The rows come from 5 hidden closed curves, with some noise, and rows from the same curve form a group. Each curve winds through 4 dimensions. The rows are also pushed far along 3 directions, which tell nothing about the answers.
In the rows, zero is written as 128.
Known rows, each followed by its group:
129 131 125 116 144 144 106 105 117 136 136 137 131 140 112 139 -> H
150 139 133 124 128 138 104 125 136 129 155 144 107 140 119 128 -> S
129 135 128 94 137 130 123 139 135 124 139 133 113 134 103 143 -> S
150 131 126 126 125 132 122 133 124 123 146 141 113 146 144 122 -> G
139 137 129 100 146 145 108 118 112 140 154 146 127 147 126 123 -> C
156 122 132 119 132 139 113 124 117 128 145 132 127 146 126 122 -> H
99 131 116 146 139 137 131 103 118 134 111 144 138 128 143 141 -> S
106 132 124 134 142 124 116 120 128 140 122 129 138 124 133 127 -> S
103 143 118 138 139 148 126 101 117 141 117 148 147 126 127 140 -> H
168 129 135 124 108 120 124 149 142 117 152 129 100 136 128 117 -> S
106 121 133 121 114 120 149 127 139 127 104 119 123 119 132 147 -> G
138 140 125 129 141 134 116 126 123 127 135 127 141 133 115 125 -> A
138 124 128 136 115 121 143 139 129 116 126 132 115 133 141 130 -> C
153 122 139 118 96 107 155 156 140 115 131 112 122 122 120 113 -> H
159 129 131 136 137 144 115 135 109 125 147 149 128 146 146 112 -> C
135 138 122 127 132 123 117 132 132 123 145 130 118 134 124 125 -> G
126 132 127 134 143 146 101 109 119 142 143 150 128 134 144 122 -> A
138 133 126 129 153 156 98 114 107 139 148 154 132 147 143 123 -> G
128 137 127 99 142 126 101 126 133 139 154 134 116 135 112 126 -> S
141 134 129 60 111 112 136 140 143 123 156 132 90 142 93 139 -> H
143 124 129 138 133 130 131 137 118 119 129 125 137 126 131 117 -> G
153 130 137 119 109 126 122 133 145 125 144 123 109 134 119 131 -> G
135 112 126 154 109 117 154 134 127 110 114 113 129 113 143 122 -> A
139 130 116 170 149 136 124 129 106 120 124 124 159 131 149 111 -> A
127 135 124 119 140 122 107 131 134 132 147 127 119 130 125 124 -> A
92 125 118 107 129 123 154 122 130 125 106 128 120 119 116 157 -> G
155 127 143 97 122 124 115 148 141 125 153 119 108 132 105 124 -> G
133 149 127 116 130 134 117 126 133 132 148 148 117 133 121 125 -> H
155 109 136 150 133 133 122 135 107 126 127 123 144 138 153 106 -> H
100 120 132 123 128 124 144 130 135 129 102 111 136 109 110 144 -> G
144 121 134 128 129 129 135 150 120 121 127 127 132 133 132 121 -> S
170 119 143 139 122 131 132 154 113 123 139 122 139 133 142 95 -> C
145 133 130 92 110 106 120 139 153 126 161 125 89 137 114 124 -> S
155 138 134 107 144 147 83 118 123 145 175 157 108 147 133 115 -> A
126 120 136 132 126 126 131 139 131 126 117 114 135 119 121 127 -> G
141 126 133 165 143 141 105 131 121 133 130 132 141 128 145 111 -> C
147 132 131 151 134 135 110 131 130 126 139 133 125 130 136 116 -> H
130 124 126 124 105 119 153 130 138 112 121 122 112 125 117 141 -> S
110 131 128 108 135 127 126 123 131 138 121 120 139 119 109 134 -> C
116 119 121 146 131 126 135 124 120 120 111 129 128 129 147 137 -> H
107 138 111 93 126 108 144 122 148 112 133 112 106 121 88 158 -> A
135 122 128 122 116 122 147 138 129 114 125 132 113 132 130 133 -> C
111 131 111 117 127 113 144 129 137 111 124 109 118 123 108 145 -> A
104 132 125 132 139 125 136 135 133 126 107 128 138 119 120 138 -> C
114 133 127 113 139 136 124 120 124 137 122 126 139 122 109 133 -> C
97 136 120 150 149 134 113 115 125 142 115 140 146 120 147 129 -> H
178 143 144 103 142 159 77 131 117 146 184 161 117 160 128 105 -> A
96 136 119 85 134 114 128 122 147 131 131 130 106 126 103 154 -> C
140 129 134 127 116 132 141 135 124 125 126 131 129 133 129 125 -> A
162 130 133 99 138 129 102 139 117 134 166 135 121 150 128 104 -> S

New rows, each followed by its group:
130 132 131 116 120 120 135 137 141 124 126 115 128 124 107 132 -> A
122 105 127 147 125 112 159 153 116 114 102 115 140 119 152 118 -> G
134 143 130 156 146 149 101 115 112 147 131 143 164 127 137 108 -> H
153 123 134 143 112 108 141 166 135 118 133 126 120 127 158 100 -> H
155 127 134 111 119 139 126 128 128 124 142 129 114 136 115 130 -> G
157 118 133 125 132 134 128 146 111 119 145 140 118 140 146 113 -> G
130 125 125 151 128 123 119 130 125 133 131 130 138 126 154 110 -> S
148 117 139 134 117 124 145 146 121 120 121 116 138 124 133 113 -> C
97 115 124 126 124 111 147 125 134 123 97 106 131 114 119 145 -> H
124 127 132 141 110 125 139 121 140 125 111 116 128 122 128 137 -> G
144 131 130 123 133 135 111 117 119 137 145 126 136 132 121 114 -> S
107 122 125 120 122 117 162 135 131 115 99 116 133 116 113 147 -> S
139 133 126 100 150 144 105 128 114 134 156 148 117 144 122 128 -> G
143 135 124 131 139 131 123 135 121 121 136 121 139 136 120 122 -> A
108 142 123 113 150 150 95 95 126 149 145 153 116 132 123 140 -> A
100 132 117 121 137 138 134 108 121 130 114 139 127 127 125 150 -> G
121 124 129 135 129 133 122 120 124 137 128 141 130 124 146 122 -> A
94 132 113 143 149 144 120 93 118 133 112 141 133 127 129 155 -> H
121 121 128 137 114 125 138 114 132 125 117 119 127 119 126 135 -> C
77 140 125 92 151 153 115 88 131 150 112 136 127 121 90 174 -> G
135 132 115 120 128 116 132 136 130 112 141 117 116 132 118 131 -> A
125 116 125 128 104 110 155 134 144 113 119 108 110 111 123 134 -> A
116 147 121 104 141 133 120 116 138 130 138 124 127 131 92 148 -> A
98 136 126 102 149 142 109 106 136 144 122 128 132 118 92 153 -> G
139 133 132 140 133 154 111 107 117 137 131 138 138 136 128 131 -> G
119 108 128 134 121 105 159 156 127 112 108 114 128 116 144 121 -> G
150 120 132 156 119 117 122 141 125 127 138 125 129 130 161 99 -> S
108 126 120 124 125 112 159 137 129 115 107 119 132 127 132 139 -> A
166 116 129 109 106 102 156 168 131 100 146 118 104 144 143 111 -> A
138 114 131 113 120 104 149 164 131 110 131 118 111 126 135 118 -> G
114 132 126 132 151 145 123 115 115 135 116 136 146 129 121 138 -> S
98 140 121 127 134 122 126 124 140 135 119 138 128 118 126 138 -> H
97 147 122 117 138 149 106 85 141 145 122 134 127 126 96 164 -> G
148 116 133 121 107 112 154 157 131 108 129 111 116 124 118 122 -> G
154 137 124 130 146 154 92 113 117 132 161 151 115 150 136 126 -> H
115 116 133 157 137 142 126 117 114 138 102 132 152 125 159 129 -> G
137 114 131 133 112 120 150 134 124 118 115 114 132 126 128 128 -> H
128 124 133 125 109 129 148 122 138 122 115 118 119 121 119 141 -> G
117 120 135 135 136 134 128 129 124 133 109 120 144 117 124 130 -> G
134 128 123 118 112 123 147 125 133 116 131 122 111 125 115 138 -> A
155 140 117 114 145 131 102 131 126 121 167 131 113 144 118 122 -> A
127 130 130 144 128 125 137 133 128 126 116 114 147 123 129 123 -> A
131 135 121 162 146 146 105 111 114 134 132 146 144 139 157 118 -> G
150 125 130 124 141 146 99 116 108 143 153 142 132 145 144 110 -> C
155 128 137 134 131 151 113 122 117 130 141 137 128 142 129 122 -> G
164 147 136 115 128 132 100 147 135 132 172 152 109 145 130 104 -> H
138 135 129 147 129 137 113 125 130 130 135 141 125 133 131 126 -> S
93 135 114 99 127 107 133 123 151 122 128 114 104 118 99 152 -> A
102 129 115 122 131 110 135 125 142 121 122 113 120 115 116 142 -> A
138 130 133 159 133 149 111 110 120 137 125 134 145 131 142 124 -> G
140 129 134 120 107 122 145 135 135 122 128 121 123 126 114 125 -> H
102 128 122 152 152 134 115 113 116 145 115 131 156 121 146 122 -> S
151 112 144 135 129 140 126 141 115 131 129 131 131 137 151 115 -> G
141 127 124 167 141 143 112 122 109 130 132 144 143 140 170 109 -> G
157 117 139 107 97 118 157 152 138 108 131 113 105 130 114 129 -> G
130 131 127 104 119 109 151 151 137 116 128 121 120 134 121 132 -> A
55 132 110 152 130 119 143 90 140 139 84 123 146 100 128 154 -> S
